The rows of a group lie close to one hidden flat surface of 11 dimensions, which passes through zero. Surfaces can cross.
Known rows, each followed by its group:
-2  15  -8  17  5  -15  -25  17  29  -5  -16  12  9  6  -7  5  9 -> Q_227
-4  6  21  -20  29  12  -9  -2  -1  1  -14  22  -21  -13  11  -1  1 -> Q_592
-4  -19  -22  -17  -3  14  21  -9  -16  0  -2  -12  -2  -2  4  -20  3 -> Q_592
5  5  8  7  3  16  -1  -6  -16  53  -7  4  -4  22  14  -2  4 -> Q_383
5  -30  4  -17  -16  15  -6  -26  -10  -8  26  5  4  6  9  -10  14 -> Q_227
5  -3  -8  2  11  18  4  -13  17  50  -6  15  15  1  6  -4  24 -> Q_243
-10  12  -23  -14  20  10  -16  -32  -8  4  -7  22  4  -8  -4  -6  -3 -> Q_592
-5  5  19  20  8  -10  0  12  5  10  8  -9  -1  14  7  24  -9 -> Q_383
0  2  -4  28  -10  -4  -21  24  22  7  -10  -1  -1  19  8  21  0 -> Q_383
-13  2  -24  -3  2  -16  6  18  9  -23  -2  8  4  7  20  -14  15 -> Q_227
-6  -16  -16  21  -14  1  -17  9  1  3  -26  -20  19  13  11  10  -11 -> Q_243
-29  19  -29  1  1  -19  -2  -1  -4  21  -5  -2  15  4  18  -17  -7 -> Q_243
-3  10  21  -1  20  -6  -25  -8  14  -6  8  11  -14  -13  -15  14  -9 -> Q_383
18  -33  14  -17  -14  23  23  0  -21  -13  -11  -13  1  2  5  -3  3 -> Q_243
-6  -26  -14  3  -38  3  -5  1  -30  -1  -5  -10  0  8  18  -36  -6 -> Q_243
18  5  -9  -15  6  -12  5  -7  -4  -4  11  15  -16  -26  -6  -8  1 -> Q_592
-17  27  25  -28  12  -1  -23  -2  -15  -6  4  7  -17  13  18  3  -18 -> Q_383
12  9  -17  -14  -4  8  29  2  7  -7  31  11  -2  4  2  1  13 -> Q_243
-9  -12  20  16  21  -17  15  -17  8  24  18  -6  2  -30  -13  6  6 -> Q_592
14  30  -9  -9  7  -22  14  -2  -5  12  19  2  1  3  4  17  -10 -> Q_592
-2  4  17  -23  -6  -2  7  -8  -25  4  19  -15  -15  4  7  -13  -11 -> Q_592
18  10  -3  15  10  21  -21  -9  15  1  -13  21  2  13  -26  25  6 -> Q_383
1  -6  -30  -10  -3  11  12  -28  -15  8  3  -1  14  -6  -4  -11  5 -> Q_592
-3  -37  -4  7  -15  19  -6  4  1  1  -5  -2  4  4  25  11  -3 -> Q_243
10  -6  1  9  -7  5  -14  -28  -17  26  4  17  -2  -3  -20  -27  9 -> Q_383
23  -33  16  7  -17  35  -12  -13  -8  8  -8  15  -11  2  -18  -20  18 -> Q_383
11  -2  -19  9  -5  -7  9  -1  8  -13  9  0  8  -2  -7  20  -1 -> Q_227
12  5  -12  -15  -9  15  -3  -14  -15  14  -5  15  -2  4  4  -18  2 -> Q_383
11  -31  1  -7  -8  12  8  -23  9  15  31  5  16  -24  7  7  14 -> Q_243
-36  -1  -22  22  23  6  15  24  7  16  -29  -13  3  22  22  3  2 -> Q_227
2  10  35  1  -10  12  -9  22  -11  5  -20  -17  -9  38  5  -1  -3 -> Q_243
9  -7  -16  -3  -3  -24  20  -2  1  14  22  -7  5  -22  19  9  -1 -> Q_383
16  22  -19  -20  -7  -2  4  -8  1  24  -4  -25  22  8  1  10  -4 -> Q_383
16  -17  -12  1  -25  -11  -6  -4  -8  6  23  -3  -16  -12  -11  -19  -2 -> Q_592
-25  29  -5  7  17  -27  -11  7  17  6  8  18  -5  -9  2  -15  3 -> Q_243
20  5  5  -11  -20  3  21  5  -15  -6  -9  -16  10  14  -16  -19  11 -> Q_592
-2  -10  6  -18  -5  5  -11  0  10  -12  3  11  8  13  20  -9  18 -> Q_227
4  4  -10  -3  -9  -18  -2  15  30  -24  -13  -3  32  -10  -9  -5  18 -> Q_227
-5  18  -2  -8  10  8  6  -19  -14  32  -6  -4  6  13  0  -7  0 -> Q_243
0  11  14  7  -27  -31  -12  19  18  8  14  2  15  1  16  -20  10 -> Q_243
2  -8  -1  -9  -4  4  -5  -29  -18  40  18  3  0  -5  15  -6  -6 -> Q_383
12  14  8  -26  19  5  35  28  -4  -11  -27  8  -12  -4  17  -5  15 -> Q_227
-12  -17  9  11  10  -1  6  -16  -4  30  3  1  3  -16  -9  -20  9 -> Q_592
-15  6  -33  -5  -2  23  6  13  -28  -18  -10  0  -17  34  29  0  -20 -> Q_243
19  11  10  -20  -8  2  16  22  -8  -2  -27  9  1  1  10  -28  20 -> Q_227
26  -4  28  -1  9  12  6  6  10  -3  -6  30  0  -10  3  12  20 -> Q_592
-9  -25  4  12  11  12  19  -10  -14  8  3  -10  -7  15  -14  -13  13 -> Q_227
24  -8  28  -10  -1  6  -3  -12  0  -20  21  -2  -5  -2  -17  21  -4 -> Q_227
-6  -23  -31  17  4  -6  4  -24  10  -11  22  5  12  2  -17  1  14 -> Q_227
-5  1  21  2  16  4  33  37  -16  -17  -4  -8  -35  10  16  14  -13 -> Q_227
10  4  -22  11  -22  -6  5  18  11  -14  17  -7  12  19  24  36  -11 -> Q_383
-26  4  7  -8  -2  5  -26  -31  -25  15  18  -16  -5  16  9  -6  -24 -> Q_592

New rows, each followed by its group:
-8  2  19  10  16  0  -15  12  13  34  8  -3  -26  1  17  22  -12 -> Q_592
21  13  -20  4  -27  14  -33  -12  -6  -24  -7  33  0  16  -17  -18  2 -> Q_383
-20  -38  27  19  -21  4  -9  6  -2  2  13  1  4  -2  20  -14  4 -> Q_592
15  -14  -9  9  -23  -12  -14  24  7  14  3  8  -35  -12  1  -19  4 -> Q_592
-1  -4  22  -17  -6  0  28  -14  -27  -13  10  10  17  -10  15  -24  10 -> Q_592
16  -23  1  15  -13  25  6  -5  3  14  -22  23  17  -5  -5  -18  27 -> Q_592
4  0  13  -2  12  -3  9  19  3  -44  -3  26  -16  -10  4  4  9 -> Q_383
32  14  -3  -5  7  10  19  1  25  21  0  14  15  3  -4  25  22 -> Q_243
12  0  20  3  -14  15  -7  27  9  6  -8  0  -3  24  16  6  7 -> Q_243
-2  -19  -22  -8  -4  11  -13  8  23  -6  -9  23  8  -14  33  1  15 -> Q_227
-19  18  -1  17  -1  -35  -26  6  3  -10  -11  -17  12  -2  -9  4  -20 -> Q_243
8  18  -11  -18  30  13  -2  -22  14  1  -6  6  4  -7  -11  29  -7 -> Q_383
3  13  23  -30  21  -9  9  18  17  -29  -12  6  1  -7  11  8  11 -> Q_227
-10  17  3  -1  -15  -33  -31  21  13  -11  5  9  8  -8  43  13  -16 -> Q_243
5  -15  -2  -8  2  3  -17  -10  -22  -8  -17  11  -12  -18  11  -3  -11 -> Q_243
10  8  6  -6  11  -19  13  10  14  -38  3  23  6  -26  -2  15  7 -> Q_592
-6  12  -44  32  5  -1  19  -3  -9  28  -12  -10  6  16  -18  6  -6 -> Q_227
-1  8  -15  -3  -16  -1  -22  -24  -19  19  11  32  1  -4  16  -27  -1 -> Q_592
-21  -1  2  19  9  -2  -19  -17  6  23  -3  16  4  -11  -7  -16  0 -> Q_592
-13  -8  -47  -5  13  18  -17  1  11  -17  -38  -4  -11  -2  -26  -18  0 -> Q_592
3  17  11  -23  5  -21  23  19  -13  7  15  -10  -27  -5  21  -3  -8 -> Q_592
7  11  17  -7  11  -9  5  37  5  -35  1  16  -25  7  21  19  1 -> Q_227
-6  -4  12  14  -22  -17  -24  17  19  -7  -8  3  5  -13  -12  -23  7 -> Q_227
-8  43  -9  1  23  -36  21  2  -3  -33  -4  12  5  -8  -17  -6  -3 -> Q_383
7  1  -4  2  -18  -4  3  -9  -13  27  25  -15  -2  13  8  2  -9 -> Q_592
19  -13  -14  -15  -14  9  -2  -11  -5  -4  6  20  5  5  12  -19  22 -> Q_227
13  34  -4  3  -4  -14  11  -9  -4  -1  -7  13  31  8  -8  -6  10 -> Q_592
27  24  -12  1  19  22  4  -8  12  10  -11  9  -2  16  -21  36  4 -> Q_243
-17  -6  24  -15  35  6  9  1  -3  19  0  -32  -30  -2  -11  11  -14 -> Q_592
-16  -8  -27  11  7  13  5  -26  -24  11  -9  -22  7  11  -13  2  -17 -> Q_243
-18  4  18  21  9  -21  30  27  31  -9  9  -13  0  -9  -34  -23  28 -> Q_243
11  -7  27  -11  -31  1  -5  5  -12  -3  26  5  -9  7  13  -22  4 -> Q_243
-5  1  -17  23  -1  -8  -21  1  39  12  4  -17  13  -5  -15  30  -8 -> Q_383
-6  -15  16  -9  15  16  24  -5  -10  4  10  -9  -5  1  16  21  -3 -> Q_383
13  -8  -11  0  -9  -21  -11  4  12  -1  -5  14  12  -26  11  -3  4 -> Q_243
-21  -6  2  21  12  -7  18  15  16  -1  -5  2  18  -7  14  8  12 -> Q_592
0  22  5  -2  19  -13  8  9  0  -9  -1  2  -9  17  -2  9  5 -> Q_227
-14  -8  -26  8  -6  3  -25  20  8  4  -11  6  -22  2  13  -9  -6 -> Q_592
-11  22  -21  17  3  -10  30  5  17  -8  33  -4  1  14  -32  -7  10 -> Q_243
0  18  21  2  8  -8  -5  15  4  33  -10  -25  -20  22  -5  6  -8 -> Q_592
-10  12  -16  7  -3  -2  -12  -19  12  30  -19  -20  35  -2  -14  -7  -1 -> Q_227
-8  31  -10  10  5  -5  -31  -24  -7  31  5  9  -4  16  -20  -6  -13 -> Q_243
31  18  37  -3  -28  5  14  11  -15  2  -9  -8  19  34  -5  -3  14 -> Q_592
-2  29  -8  -14  23  9  37  -5  -13  19  -15  -15  8  20  -9  -6  9 -> Q_243
6  13  -17  25  13  -18  21  0  -15  6  1  11  -22  5  -29  -12  5 -> Q_227
34  20  -10  -22  -5  0  23  -3  -16  1  -9  9  12  22  -6  -13  19 -> Q_227
14  -20  29  36  -21  2  -2  9  -4  39  6  -10  -1  21  1  5  6 -> Q_383
-1  -9  -15  15  -17  0  1  26  -8  -32  -22  -16  -3  19  -6  9  -10 -> Q_243
8  6  0  -2  25  16  7  2  6  19  -35  -23  -7  9  -40  0  8 -> Q_592
-12  4  1  0  4  -24  14  -4  -7  -8  6  14  6  -25  4  -24  8 -> Q_592
-22  -14  -12  4  -8  2  -30  -7  -1  -10  21  3  -17  -2  17  6  -21 -> Q_592
-25  -16  -1  4  25  -9  3  -2  21  -7  12  10  -9  -34  2  3  4 -> Q_243
41  25  -19  9  -14  -30  10  4  8  16  26  -7  -1  0  -20  16  -1 -> Q_592
1  19  -13  17  -2  -3  -14  14  20  11  -2  16  -2  10  1  5  3 -> Q_243
16  27  37  -6  -8  -17  27  18  -11  2  -6  -9  11  13  3  -10  12 -> Q_592
-13  -9  -3  17  13  -24  28  -24  4  8  29  3  24  -29  -3  11  5 -> Q_592
-28  3  29  2  -2  -4  -22  9  0  -32  -7  -13  0  10  -4  -10  -10 -> Q_592
31  9  22  3  -6  -8  9  16  -2  11  -14  13  -13  0  -4  -6  16 -> Q_383
